The same things were measured in two ways. Each way mixes the same 10 hidden numbers, adds some noise and spreads widely along 6 directions of its own, which tell nothing about the thing.
Some things both ways: the first way, then the second way.
[ -7  -3 -18  -3   8   4 -19  13  -4 -21  -9 -16  -4   3  19  -7   4 -11
  -1  16   7  -7  11  38   6 -23  13]
[-18 -23 -23  23  28   9   5  16 -12   5  12 -10   8  19 -10 -17  11  -5
  -1  -9]

[  8 -11  -9  31   6  -2  -5  -7   9 -13   0   6   2 -31  22 -26  22   1
  18   9  -6  -9   3  46  15 -14   5]
[ -5 -25 -21   8   5   0 -17  -9  20  23  -8 -11  -4  -5  24  16   4 -15
  -7  29]

[  8  14  13  -3  -6  13   0 -14  -9 -11  -2   9 -11  -2 -18  -2 -25  10
  15   9  11   5  13 -23   7  -5   4]
[  2 -21  11  -8  20  -7   5  11  15  -3 -31 -49  -1  -1  -6  -7  29   7
   2  22]

[-19 -23  -9   6   7  21   3  -1  38  -4   5  -7  38  -1  -1  -9   0  26
   9 -13   4 -12   2  11 -19  20  18]
[ -1  -8  13 -17 -10 -14   8   0  18   7 -24  -4   4 -23  13   6  29   0
  25  25]

[ 12  13  31 -10 -10  18 -10   0 -19  -8  16  40   8  -1  14   7 -19   4
  -9 -16  -6   4 -14 -25 -11  -4   2]
[ 27  14  18   8  32  13 -24   5  20   5  -3  21 -33 -35 -10  10   7   5
 -11 -14]

[ -4  -2 -13  14  -2 -23   5   4 -21  14  10   5 -13   8 -20   9  -1 -11
  -9  -4   2   1 -14 -21   0   3 -20]
[-30 -19  24  19   4  -6  17  39 -17  28  23  32  14 -15  23 -18  12  -6
  17  15]

[  1 -11 -29 -11   4   9 -11 -20 -10 -11   0 -14  11 -29   6 -27  -1  26
   4   3  -8  -2 -10  15  10  21 -10]
[ 19  15  22   2   3  -4  22  16  13   5 -29   3 -26 -12  -2  -5  12  11
  37 -11]

[ 16 -11  37  -2  -9  15   6  -9  13  20  -8  -4  -4  -9 -15  -3  -8  10
   6  15   6  11   9 -11  -9  18  12]
[ 16 -14  11 -13   7 -19  -6   1  27   8 -10  -5  22 -31  25  21  26  -8
  12  26]

[-22  -3 -32  -1  10 -31  16  10   7   5  -7 -33 -13  28   0   2  19   2
 -19 -20  -5 -19   1   6  -2  -7 -16]
[ -3  -7  -8  21  30  12  23  16  -3  -2  -7 -27 -15  24 -20 -25  14  21
   6 -23]

[-15 -23   2 -33 -16   5 -19 -16 -12   8  10 -11 -19 -10 -36  -6   7   6
 -30  12  21   9 -30 -32  10  13   9]
[  5   6  27   0  10  -3  20  23  21  13 -31  -7 -34 -12  -1 -19  20  30
  16  10]

[-21 -14 -10   2  11  20   6  17  30 -17  -9 -13  30  20  10  -2   3  11
 -12 -18  -4 -12  -2  15 -17   3  11]
[  9  -3   8  28  40  -7  15  27 -30  -3  24  30  18 -28 -20 -20  13   8
  11 -35]

[ 12 -21  16  20  11   9   6  -6  33   4 -27   4   6 -26   4 -20  -1  22
  32  27  18  -6  26  24  -4  15  31]
[ 11  12   7  17  21  -4  10  25 -23  11  24  58  22 -33 -19  -5   8  -5
  -5 -34]

[ -8  15 -35  19  13 -27  14  -2 -10  -9   8   7  12  -4  15  -4   4   3
  23 -17  -9  -7   1  11   8   3 -28]
[ 22  -1   4 -26  19 -22   6  -2  15 -12  -7   6  12 -26  14  12  38 -28
  15  18]

[ 13  10  21   7   2 -22  10  -7   2  15  -8  18 -13 -16   5  -4   9   2
  21   9   7   2  10  -5   5  -4   3]
[ 11  -7  -7 -10  13  -9 -16  -8  31  15 -28 -14 -16  -7  15  22  14  -6
 -12  34]

[ 15  34  19  28 -10   1   7  -5  18  10   6  23  13  10  23   9  -8 -17
  44  -1 -13   9  38  24 -12   1  -4]
[  6 -15   6  13  42   1   2  10 -19   1  25  18   7 -25 -22 -22  17  -1
  14 -27]

[  6   8  -1  -8  -2 -21 -10   2 -19  12   3  11 -16   8   7  12  -5  -9
  -9  -2   1   3   0 -11  -4   2  -6]
[-20 -14  -2  -2  -8  15 -16  -2  24  39 -10   5 -26   9  21  14  -1 -22
  15  27]

[-34  -2 -36 -14  17 -35   1 -10 -16   2 -19 -36 -23   4  -7  -8  24   1
 -11  13  24 -21  -1  11  16  -4 -17]
[ 27  10  20 -33  25 -17  47  25  32  17 -28  -9 -18  18   5 -13  32  -1
  49  20]

[  1 -15  15 -18  -5   7 -14  -3 -14   5  -4  -2 -12  -3 -17  -5   4   1
 -25  11   8  -1 -14 -17   3  -4   6]
[ 28   4  10  -8  49 -21  42  24  25 -16  -3 -29  -1  -8  17  -9  46   4
  23  18]

[ 18  -4  29   7  -4  -8  13 -11  14  22 -13  18 -13   2 -18   3  -9   6
   8  11   8   6  15 -27  -7  23   9]
[ 17   7  -8 -12  24  -4  22  -3  24 -21   7 -11   5 -17  -3   1  37  -4
   7   5]

[ 11 -13  18 -33  -1  26 -11   4   0  -2  -8  -4   7   7  -9  -2 -14   8
 -14   6  -8  11  -1 -20  -9   8  20]
[ -6 -16  15  19   5  -5   9  17  -4  25  -8  -3 -13   3  21   2  -3  -8
  30   6]

[  8 -49   7  15   3  12  10  -6  25  -3   1 -13  -3 -42  -2 -28   6  46
 -10  -7  14 -13 -20  -1  -5  12  25]
[-15  -3  -9  50  39   8  12  47 -21  14  11  12  16  -1 -19 -17   9  20
 -25 -22]

[ 11  -1  12  19 -12  17   0  -6  31   1  22   5  21  -7   5  -1  -2   6
  40  -1 -13   3  29  19 -16  -4  19]
[-12 -28   3 -15  -7  15 -19  -2  -6  25  19  25  13 -15  13   9  12 -39
   0  -8]

[  7  -9  -5 -14 -15  23 -31 -24 -24 -21  33  25   3 -30  -7 -18  -3  14
 -11  -5 -13   8 -28 -15  15   0   5]
[-39 -45   9  39  28   0 -31  12 -31   1  35  -4  21 -26  13  -8  10  -6
 -13  12]

[ -6   5  -2  -7 -14   8 -20  -8 -19 -10   4   9 -13  -6  -9  -8   0  -8
 -14  11  10  -1 -16   0  15  -8  -2]
[-17 -25 -22  15  29  15   1   6  -7   2  36   3  19  -3  -8 -16  18  -4
 -10 -12]

[  3 -16  -4 -16  -7  18  -9 -16  -7 -16   8 -11  -5 -31 -24 -29   3  28
  -3   4   2   4 -23 -15  24  -1   8]
[ -7 -17  -8  20   4  11 -17   7 -12  11  -3   2   4  -5  -8   1   0   7
 -31 -22]

[ 14 -28  17 -20   1 -11  -6  11  20  37 -16 -33 -23   7  -5   1   6   4
  -9  20  11  -1  19   7 -24   0  35]
[-33 -23 -10  15   5  10   8  23  -3  30   8  -5  15  26  19   1  13  -9
   7   6]

[ 11 -20  38  23  -2  23  12  -6  38   6  -3  24  29 -10  -6  -1 -10  12
  25   7   6   5  16 -10 -21  23  33]
[-13 -15   6   9   7 -11  17  18  -2  23   9  14   5 -11  18  -8   9 -13
  23  23]

[  2  -8  -1  -3  17 -10   7  25  -6  -5 -16 -19 -12  16  -6   6   2 -20
  -5  17   4   1   8  -7   3 -23  12]
[ -1  -5   7  16  12  -4  15  33 -10  17  -8  17  -3   9  12  -8   2 -10
   0  -1]

Other things, the second way, with their names:
<182>: [  9  -4  -9 -23  -6   9  -4 -11  20 -25   8   4  17 -24  -2   4  35 -11
 -19  -6]
<449>: [ 17  -3  13   6  38 -13   6  35  -1 -15  -9   6  19 -19 -14 -19  24   5
  -1  -1]
<468>: [ -7 -20  20  25  27 -17  18  28  -7   6 -28 -41  -5 -12  -5 -20  22  35
   5   9]
<545>: [ -5  -5  15 -11  -1  18 -23  20 -11  36   9  63   2 -10  -6   7  -9 -52
  13 -13]
<596>: [ -6  -5  23   5 -21  12 -38  15  16  33 -21  23  -8   0  24  25 -12  -4
 -14   8]
<222>: [ 34  -5  31   8  47 -27   8  13   5 -13 -39 -34 -29 -35  -2  -9  26  16
  24   9]
<471>: [  9 -26   4 -14   5 -17 -36 -10  16  29 -19  19  13 -35   0   7  10  11
   1  16]
<663>: [  3 -19 -33 -11 -27   6 -15 -31  31   6 -27 -24   1   4  20  22  15  -1
  -8   4]
<252>: [ -6 -10  -5   4  12  -3  38  21  11  16  -6 -18  -1  12  10 -15  22   4
  25  12]
<427>: [-12 -26 -17   8  21 -15  42  21 -21  20   8 -10  26  23   3 -16  16 -16
  31   1]
<315>: [ 31  25 -10 -16  17  10  29  -3  41 -13  -9 -11 -39  12  10   1  28   5
   5  -8]
<364>: [  2  -4   1  18  51   1  20  13 -10 -12  46  10  16 -29 -13 -13  31   4
   8 -20]
<294>: [  7   1  30 -22  -5  10 -10  18  31  31 -41   2 -18  -5  -4   8  10  -2
   9  15]
<40>: [ 12 -30 -12 -17  25 -31 -24 -14  23  19 -11 -13  26 -24  25  29  22 -29
   8  51]
<678>: [  2 -15   2  23   2  -9 -35   3  -4   6  -8  25  20 -21  -3   4 -11  12
   1  -8]
<428>: [ 25   6   1  -7  19   2  11  12  11   3  -8  11 -20 -19  17   7  21 -32
   6  -5]
<398>: [-19 -26  28  21   9 -20  10  35  -5  47 -23  -3  -7  -4  16 -15  -2  11
  35  33]
<339>: [ -9 -26   1  32  29   1 -12  19 -18  36  25  26  15 -16   1  -2  -8  -6
   2 -11]
<627>: [  8   9   1  -7  12  17  20  10  10   5  34  41  -3   6  -6 -17   8  -4
  24 -29]
<307>: [  7   1 -22   7  33  18  24  11  -6 -14  38  15   3  13  -7 -19  22  -9
  -5 -36]
<597>: [ -7   0 -25  -9  17  -1  34  -3  11  -6  -8 -14 -24  10  -4 -22  32  -6
  13  10]
<508>: [ -5 -25  38  27  28 -17 -31  21 -18  10   0   7  15 -43   7   5   4  -1
   6  13]
<594>: [ 16 -17  35  17  46 -20  -7  26 -12  33  -7   9 -22 -10  12  -2  -8  -7
  28  10]
<82>: [  4  -6  23  -9  -1  -4   2  12  14  14 -31 -18 -12  -3   8   6  18   8
   5  10]
<191>: [ -4 -23   0  20  27 -25 -14   9  -4  12 -22 -18  -2 -11  17  10   5  -7
  -6  36]
<90>: [-14 -23   7  18  23  20 -18  22 -13  21  28  24  18  -2 -12  -7  -2 -13
   1 -19]
<121>: [ -7  -2   0  -7 -39  16 -12  -9  22  17   2  31  -1 -11  21  16  -3 -10
   4  -2]
<245>: [-10 -35 -11  -9   8  -5  -2  -1   9  20   0 -22  26   5  16  12  20 -20
  13  17]
<489>: [ 27  -4   3  -6  51   0  -3   3  -2   6  36  27  10 -15  -5   6  21 -17
   8 -29]
<96>: [ 56   6   5 -34  33 -19   1   0  27   4  -2  25  13 -39   7  20  29 -25
   4   0]
<706>: [ 18  11   6 -18 -11   6  16   5  26  22 -30   5 -19   4   9  16  11 -20
  40  -3]
<308>: [ -1 -14  -5  10  14 -14  32  16   3  20 -34 -34 -19   9  23   0  17 -13
  33  19]
<535>: [-10 -31 -20  20  14  -4 -31 -22   9  13 -37 -45 -23  -9  -7   7   0  10
  -4  23]
<704>: [-17 -25  16  -9  -3 -22 -10  -2  11  29 -27 -17  -8 -23  29  18  18 -20
  23  55]
<365>: [ 20   2   0 -15  29  18  -9   7  21   9  33  45   3 -26  -9  -2  19  -8
 -16 -20]
<213>: [ 16  -5  29   3  27  -7  -5   9 -15  -5  -9  10 -11 -33 -23 -13  17  14
  -5 -17]
<413>: [ 20   6   7   1  -1  -3  -5  -5  23  18 -27   8 -37 -20   8  10  -2   7
   7   6]
<227>: [-11 -10 -29  10  35  23  32  15  -3   0  23 -11   7  25 -25 -27  27   4
   3 -31]
<714>: [ 17 -15  18   0  31  -8 -12  14   1  14  34  37  33 -47   8   8  18 -11
   7  -8]
<129>: [  8 -19  19  -3  37  -3   8  24 -10  37  32  37  14 -17   6  -6  10 -27
  31  -8]
<347>: [  9  13   5  -5  -8  -3   3  -3  24 -22  -8  10   5 -28   6   6  28   9
   6   1]
<556>: [  8 -12   3  10  17  -6   6  21  -6  29 -10  16  -1  -3   3  -7   1  -8
  19  -6]
<585>: [ 22  -1   4 -38  -2   8 -30  -9  38 -10  -7  17  11 -17  -2  13  20 -16
  -5   5]
<511>: [  8  -7 -10  12  33  -6  -6   8   1  -6  15  11  12  -4   6   1  11 -14
   7   0]
<166>: [ -1   0  15  -2  -1   5  -2  21  20  40 -22  18 -20  -3   0  -1  -1   9
   1  10]
<251>: [-18 -32  -7   2  13  -8  -2  12 -10  43  27  27  28 -10  24   8   9 -43
  23  19]
<660>: [-20 -19  26  44  29   2   1  33 -13  42   6  10 -16 -22  -6 -20  -5  27
  15   0]
<532>: [ -5   4   1  11   9  15  -3  15  -5  33  35  50 -11   0  19  13  -9 -31
 -12  -9]
<679>: [ -3   7   3   5  16  13  33  25  11  14   0   8 -24   3  -5 -23  18   3
  23  -9]
<712>: [ 37  13   3 -32   4   5  13 -11  36  14 -12  15 -23 -22  -2  11  23  -7
  18 -13]
<423>: [ 19   5   9   9  35 -29  16  12  -1 -21   2   6   0 -28   9  -7  24   6
  -1  13]
<475>: [-27 -37 -14  25  28  -4  -8  15 -12  28  20  -2  17   9  18  -3   6  -6
   1  14]
<205>: [-37 -41  -6  55  31 -13  -9  18 -32  12  16 -18  19   0   5 -18   2  28
  -8   7]
<548>: [  3 -11  15 -13  -6  10 -31 -14  41  27 -24  -4 -39 -17  15  15   6  10
  -2  25]
<753>: [-46 -49  -8  26  22 -13  17  12 -35  24  20 -19  15   4  15 -17  14 -23
  30  28]
<705>: [-12 -22  37  22   9 -13  -2  24 -24  29   0  26  -7 -33   3 -20  -5   8
  30   1]
<112>: [-32 -39  -1  17  11   4 -13   3  -5  16  17 -12  14 -10  10  -7  14  -3
  12  13]
<63>: [-16 -28 -15  32   3  -1 -42   2 -11  24   7  23  17 -13   5   8 -18   1
 -25   4]
<695>: [ 13  12 -15   2  13   6  23   9  17 -21   7  -3  10   4   8   4  30   1
  -4 -16]
<588>: [-10   1  21  27   9  20  -9  18   9  30 -26  -7 -53  10  -4  -5 -11  18
  16  -7]
<336>: [ 14  -5   0  -4  20  11 -12   7  23   4 -11  -4 -13  -9  -8  -2  10   3
 -12   3]
<403>: [ 24  -9 -35 -10   5  -9   0 -23  25   9 -38 -28  -5  12  -2  14  10   1
   8   0]
<494>: [  9  -3  18   0   4 -18 -15  13  14  43 -21  30  -6 -22  13  16  -1  10
  -4  18]
<130>: [-15   0  -7   9  -1  41  11  17   0  20  36  35   0  12  -9 -10   1 -23
  17 -39]
<690>: [-21 -17   2   3  -3  13  11  12   8  15  17   1  -1  15  25  -6  12 -17
  22   9]
<723>: [  7  14  -1  29  12   6  30  26 -15 -15 -12   5 -18  -8 -19 -28  16  40
 -31 -40]

Some of these things the first way, each followed by its name:
[ -6   9  -5   6   0  -9  11  10  -9  -3  -5  -2  -3  21  -4   9  -7  -8
  -9  -8   4  -4  -4 -13   0   0 -17] -> <398>
[-16  13 -34   2  17 -30  12  18 -13 -17  -3 -20 -21  37   8  25 -10 -20
 -12 -11   9  -2  12  -9  -1  -7 -15] -> <545>
[ -5   6  16  25   5  19 -10  12   6 -21  -7   8   5   8  18   2  -4 -15
  16  17  10 -12  28  38  -7 -35  20] -> <336>
[ -5 -45   5  11   4  -7  23  14  48  23   3 -30   6  -1 -34  -7  32  12
   4  -5  -5  -3  -5 -10  -9   1  29] -> <723>
[ -4  -3 -19  -6  18 -17  -8  18  -9 -23 -23  -6 -15   8  11  -6  13 -14
 -15  13   3 -11  -2  16  16 -26   9] -> <191>
[ -5  -1  -5  -5  -1   2  -7   0  -3  -4   3   4  11  -7   8 -12   8   6
  -3  -8  -9  -8 -11  10   4  -5  -5] -> <205>
[  3 -26   9  -4  -6  -9  12 -14  33  26 -14 -36 -27   0 -17  -6  23  13
  -3  10   7  -2  18   3  -7  13  19] -> <245>
[-12 -32 -20 -14  -7  -3  15   0  30  16   9 -48   5  -3 -15 -12  37  12
 -17 -17 -17   6 -23  -3   2  25  -1] -> <663>
[  8 -21  28 -28   1  32  -9  -8   0 -14   4   2  12 -17   5  -4 -11  11
 -12   7   4  16  -9 -24  -1  22  22] -> <511>
[ 23  28  19 -10  -4 -19   8   0 -20  24 -15   0 -20  12 -20   9 -24  -5
  21  16   6   6  25 -23  -1 -10  -9] -> <82>
[ -7  23 -33  18   1  -7  -3   8 -22 -18  -2   2   2   3   3 -16  -4   5
   6  -7 -10 -22  -2  26  15 -28 -26] -> <468>
[-19  24 -13  17   9   2   5   7  11 -21   2  13  25  20  14   1  -3  -5
  30 -13  -8 -15  23  22  -4 -26  -3] -> <213>
[-17 -38 -13 -17  17   5  -7  10  -8 -12   0 -45  -8  -7  -7 -11  13  18
 -26   2   5 -19 -12   1  -7 -18  14] -> <596>
[-23  -1 -29 -26   2  -7 -17 -17 -10 -13   2 -20  -4 -14  17 -27  34  11
 -16  -5  -5 -21 -17  28  18 -13 -10] -> <489>
[ -4 -13 -23 -14  -2 -11  -9 -12  20   1  -8   2  -9   0  -8 -13  13   7
  -5   0  -3   0  -1  -5  10  17  15] -> <753>
[ 18  39  21  -4  -2 -14  27  15  12  21 -28  -6   2  26  10  12 -11 -18
  25   4  -8  20  30   0   0  11 -15] -> <403>
[-21   0 -33   4  -3 -12   8  -6   0  -6  15 -10   1  14 -11   2  13  -8
 -14 -18 -12  -3 -17  -8  11  12 -26] -> <705>
[  8 -27  13 -26  -1  17 -10 -11  18   5  13  -8   7 -12  13  -7  -1  30
 -13 -13  -9  -3  -2  -7 -21  13  26] -> <588>
[ -3 -17  -5 -25   1  18 -18   0 -19  -2   1  -2  17  -7 -11  -5 -18   9
 -13   8   8   6 -18 -17  -3  20   2] -> <347>
[  2 -21   8  -6  11   8   4  16   7   6  -9 -12  17   5  -2  -2  -7  14
  -8  -8  -4  -6  -5  -9 -19   2   7] -> <695>
[ -9 -16 -19   3   4 -12  -9   7  16  -1 -13 -22 -15   5  10  -7  21  -9
 -13   9   4 -10   7  33   3  -4  12] -> <251>
[  4 -24  11  11   0 -15  12  -9  36  27   5 -18  -9 -16   9  -6  36   5
  10   0  -4  -4  13  19 -12   5  19] -> <475>
[-24  -3   1  -8  -3  -2  24  -1  -3 -13   6 -12  -3  12 -22   3  15   3
 -32 -24   4   1 -40 -42  16   8 -22] -> <96>
[ 11  27  35   8  -6  -6  13  15 -14  15  -9  19  -7  21 -10  23 -27 -16
   6   5  17   7   9 -30  -8  -8  -6] -> <166>
[ -6 -17   7   8   8   9   2 -15  11 -11  -5 -15  -8 -12  -3 -12 -10  30
  12  10  27 -16  22   6 -10  -4  21] -> <294>
[ -2  -1   9 -12   8  22   7   4  16 -15 -24  -5  23   2  -9 -11 -16  17
  13  12   8   3  11  -3   4  14  15] -> <427>
[-19 -28   0   2   5 -19  15  12  57  20   2  -1  17  22  -5  16  25  -5
   3 -14   5   0   7  -6 -20  22  34] -> <597>
[ 10   2 -18 -19   3  -3  -2  15  -8 -11  -5  -1   5   9   4  -7  -8   4
 -12 -15 -18   6 -18 -14   9   6 -10] -> <308>
[ 14  20  22  -4 -15  10 -16 -10  -1  14 -15  12  -2 -10  -4  -9  -6 -11
  26  31   8   9  19  20   6  -3  10] -> <712>
[ 14 -26  25  21  12  -7  16  -6  20  11   5  22  10 -23   0 -11  15  22
  18  -9  -5  -7   1 -16 -12   2  20] -> <532>
[-17 -21 -15   3   8  12  27 -17  19 -14  17 -34  25 -11   7 -10  13  28
  -9 -26  -9   1 -20 -11  -2  41 -20] -> <678>
[ -9 -15 -39 -13  14 -22  20   0   7   3  -8 -38  -8  14   0  -5   3  24
 -21 -25  -7  -8 -11 -16  -5  28 -23] -> <706>
[  2  38   8 -24   0 -23   5  12 -33  -4  -7   5 -24  38   1  20  -1 -31
 -19  -4  -9   7   0 -32   9 -21 -25] -> <594>
